The rows come from 6 hidden closed curves, with some noise, and rows from the same curve form a group. Each curve winds through 4 dimensions. The rows are also pushed far along 2 directions, which tell nothing about the answers.
In the rows, zero is written as 128.
Known rows, each followed by its group:
[131 132 132 116 128 111 122 116 143 124 117 150 123 133 139]  K799
[158 101 112 128 136 115 111 109 128 159  57 131 122 110 129]  K218
[ 92 100 103 138 128 112 132 184 163 116 125 105 146 128  92]  K258
[109 137 108 135 124 137 144 136 125 102 183 129 133 127 131]  K589
[150 128 130 119 135 110 117 102 124 146  92 154 124 128 125]  K218
[125 105 117 125 124 134 116 145 153 128 116 106 141 115 142]  K148
[117 150 166 122 131 141 140 117 139 134 158 121 126 142 141]  K148
[113 165 136 134 129 133 133 121 116 115 161 130 125 138 151]  K187
[100 176 188 129 137 144 160 117 132 135 190 124 120 160 127]  K187
[102 135 116 134 133 113 135 143 148 118 137 127 135 135 121]  K187
[116 134 131 123 114 133 144 144 135  86 172 139 127 141 124]  K258
[118 176 172 125 131 134 135 104 109 131 166 137 113 151 147]  K258
[110 136 142 136 128 118 138 142 130 119 130 128 111 142 117]  K589
[113 155 140 126 124 123 145 133 124 101 178 154 125 149 114]  K218
[119 133 144 121 126 137 133 128 145 123 150 122 131 134 141]  K148
[139 134 141 127 133 145 116 113 116 154 120 113 134 121 145]  K799
[168 140 162 109 125 148 107 104 108 148 118 142 131 131 142]  K187
[109 147 114 140 127 132 130 147 125 107 151 115 135 130 138]  K187
[102 171 140 131 129 136 162 114 116 101 214 149 123 148 129]  K589
[ 95 112  99 143 113 143 150 178 141  75 177 105 131 124 122]  K258
[137 138 139 116 130 136 105 105 118 147 133 128 132 120 159]  K589
[164 115 113 118 120 127 109 113 105 125  98 144 127 114 135]  K148
[169 164 174 115 138 136 109  69  99 169 105 156 113 136 159]  K148
[ 90 134 131 131 132 123 135 145 150 126 176 128 128 136 125]  K589
[155  75  79 131 131 129  84 149 135 163  53  97 162  89 122]  K799
[173 113 108 105 127 104  88  76 112 148  64 159 119 104 161]  K218
[146 113 120 124 122 140 115 118 114 131 108 111 126 110 150]  K799
[146 157 151 111 128 110 142  74 110 118 137 179 103 144 135]  K799
[123 145 149 140 139 130 151  90 117 142 141 138  92 133 146]  K218
[136 211 198 120 131 134 148  62  81 126 181 176  88 166 161]  K589
[129 120 127 141 136 125 135 141 129 143 115 131 126 132  98]  K148
[134 127 117 122 126 118 107 126 140 125 113 143 129 123 152]  K799
[100 115  95 150 131 131 151 162 145 108 144 105 138 124 109]  K258
[115 143 153 143 142 136 143 134 137 151 139 125 120 142 116]  K148
[120 125 114 141 133 133 122 139 126 139 112 100 135 117 133]  K258
[100 144 143 151 137 134 169 115 126 125 170 130  90 139 133]  K218
[126 145 152 111 126 107 114 123 131 128 128 154 126 145 125]  K258
[128  39  68 131 115 131  96 181 169 126  74  80 142  82 134]  K187
[145 136 139 114 132 107 102 101 125 148  99 159 119 131 143]  K589
[168 135 122 108 130  98  80  92 110 151  64 167 129 120 150]  K258
[116 161 140 138 129 142 157 108 101 114 194 146 109 140 133]  K799
[139 138 153 121 121 150 126 120 117 125 158 135 118 133 146]  K187
[150 155 155 121 141 136 126  85 101 166 127 142 130 134 130]  K799
[112 121 132 126 134 116 140 106 139 140 129 125 112 125 135]  K218
[157 145 157 115 125 145 115 120 111 141 126 139 140 137 124]  K187
[111 152 150 113 120 127 135 134 126 107 177 137 140 147 120]  K218
[136 170 154 129 124 139 140 100  92 114 158 143 107 142 151]  K589
[115 127 120 131 120 131 143 141 128  97 167 137 121 133 125]  K148

New rows, each followed by its group:
[134 140 148 130 134 123 143 118 116 139 130 145 123 144  97]  K148
[118 129 144 125 124 142 136 144 136 122 141 103 137 133 124]  K258
[114 140 135 153 139 136 137 140 130 138 144 131 112 136 126]  K148
[120 120 109 133 115 139 136 151 129  91 153 120 129 124 134]  K258
[159 134 126 131 134 127  99 102 116 152  91 153 117 121 159]  K148
[ 90 129 138 147 139 130 166 124 140 133 161 111 100 133 128]  K218
[130 121 143 118 129 133 122 124 131 147 113 103 138 124 128]  K218
[113 163 133 136 135 130 135 120 124 120 180 159 119 142 141]  K799
[131 134 112 125 125 111 119 127 125 111 128 156 125 131 132]  K258
[116 143 164 114 125 134 158 122 128 118 169 127 131 149 103]  K148
[148 141 130 112 127 131 100  92 112 144 132 144 131 118 166]  K589
[217 119 118  94 122 120  52  67  93 163  29 164 135  99 182]  K187
[144 122 109 121 129 110 117 119 133 126  96 149 139 124 121]  K258
[151  59  85 124 123 131  80 170 153 155  31  68 170  87 122]  K187
[113 125 104 138 129 128 113 153 146 122 140 129 136 122 142]  K799
[155 109 109 114 121 116 112 120 123 123  98 149 136 118 121]  K148
[147 164 166 116 136 119 132  88 113 146 127 166 121 150 121]  K218
[122  79  93 132 112 145 125 183 151 101 115  79 152 107 117]  K258
[156 138 126 125 128 138 120  94  93 139 126 140 121 118 146]  K799
[109 150 144 136 127 130 168 133 113 104 187 148 114 151  93]  K148
[117 174 188 119 137 141 147  97 132 140 174 138 118 155 146]  K148
[114 143 125 136 124 150 147 131 115 107 178 112 133 128 134]  K589
[132 127 142 122 126 138 127 132 132 135 119 107 141 129 126]  K258
[189 164 185  84 127 122  88  57  97 163  82 168 126 139 163]  K258
[152 191 169 109 141  99 113  58  99 150 123 199 109 155 149]  K258
[138 162 151 118 133 137 138  91 109 137 153 138 136 138 134]  K589
[148 145 155 129 138 137 117 103 118 162 109 136 119 132 145]  K148
[ 92 149 155 138 136 133 152 143 140 133 162 107 130 148 110]  K258
[145 104 131 108 120 130 122 129 132 131 103 111 148 119 114]  K148
[112 125 128 137 136 130 148 138 135 135 147 119 135 133 100]  K799
[138 148 125 124 136 102 110 105 119 142 103 161 124 133 134]  K258
[ 72 134 142 153 138 134 182 134 145 121 191 107  96 141 122]  K218
[112 117 133 130 131 129 157 135 137 129 138 109 129 131  98]  K799
[149  98 102 138 122 139 108 156 122 128  86 108 140 109 123]  K218
[130 125 115 137 133 115 133 135 130 128 122 153 122 133 105]  K148
[111 101  99 129 119 122 127 178 147 104 133 112 149 123  98]  K218
[ 98 103  78 153 120 137 129 179 141  95 161 110 132 111 130]  K799
[136 141 125 124 127 118 141 101 113 115 145 163 114 135 127]  K799
[141  47  71 125 121 116  97 172 163 139  36  80 159  87 111]  K799
[129 114 114 125 114 141 133 150 134  95 142 115 137 121 130]  K258
[120  92  80 135 121 116 130 155 141 103 120 128 132 112 110]  K799
[105 162 165 123 135 121 166 118 141 120 182 156 122 162 100]  K148
[ 84  65  67 162 130 129 128 218 190 116 115  81 146 107 105]  K148
[104 130 124 132 131 114 138 143 146 121 148 135 130 137 110]  K589
[144 170 145 128 144 117 125  80 108 154 115 157 122 139 141]  K258
[160 148 142 117 130 130 134  73  87 139 129 157 113 129 136]  K799
[142 122 109 134 117 126 114 133 106 108 105 129 114 119 145]  K589
[125 115 136 125 128 130 151 122 126 132 126 110 126 128 105]  K799
[124 111 113 126 128 108 110 140 144 134 104 132 130 123 123]  K589
[ 93 143 110 145 129 126 139 161 139 108 150 104 143 134 121]  K187
[138 132 132 115 135 105 126  89 127 142 111 156 115 129 135]  K218
[126  92  86 140 120 144 130 164 140 110 111  86 148 104 124]  K258
[ 94 108 120 140 124 138 144 184 150 113 150  88 147 130  95]  K218
[156 144 144 118 128 112 102  96 104 138  89 157 107 131 152]  K589
[136 153 152 112 133 112 125  95 134 132 124 164 119 144 143]  K799
[127  94  96 128 129 108 121 131 143 131  94 127 128 112 122]  K218
[120 170 169 119 141 111 137 104 129 146 141 153 125 158 115]  K258
[123 103  82 142 114 128 121 162 122  92 121 118 123 110 134]  K589
[108 151 156 116 121 119 146 137 138 100 177 154 122 156 114]  K258
[118 158 152 126 136 128 124 117 138 138 150 143 127 143 145]  K799
[ 90 116 116 144 120 135 183 150 127  88 188 109 113 133  96]  K799
[ 95 139 138 118 117 130 141 140 132 100 191 119 132 137 131]  K218
[143 178 187 112 137 125 124  75 103 156 130 157 109 152 149]  K589
[109 140 138 133 135 128 135 146 144 134 132 110 148 139 109]  K187
[110 132 103 139 130 122 120 148 136 119 118 105 144 121 136]  K187
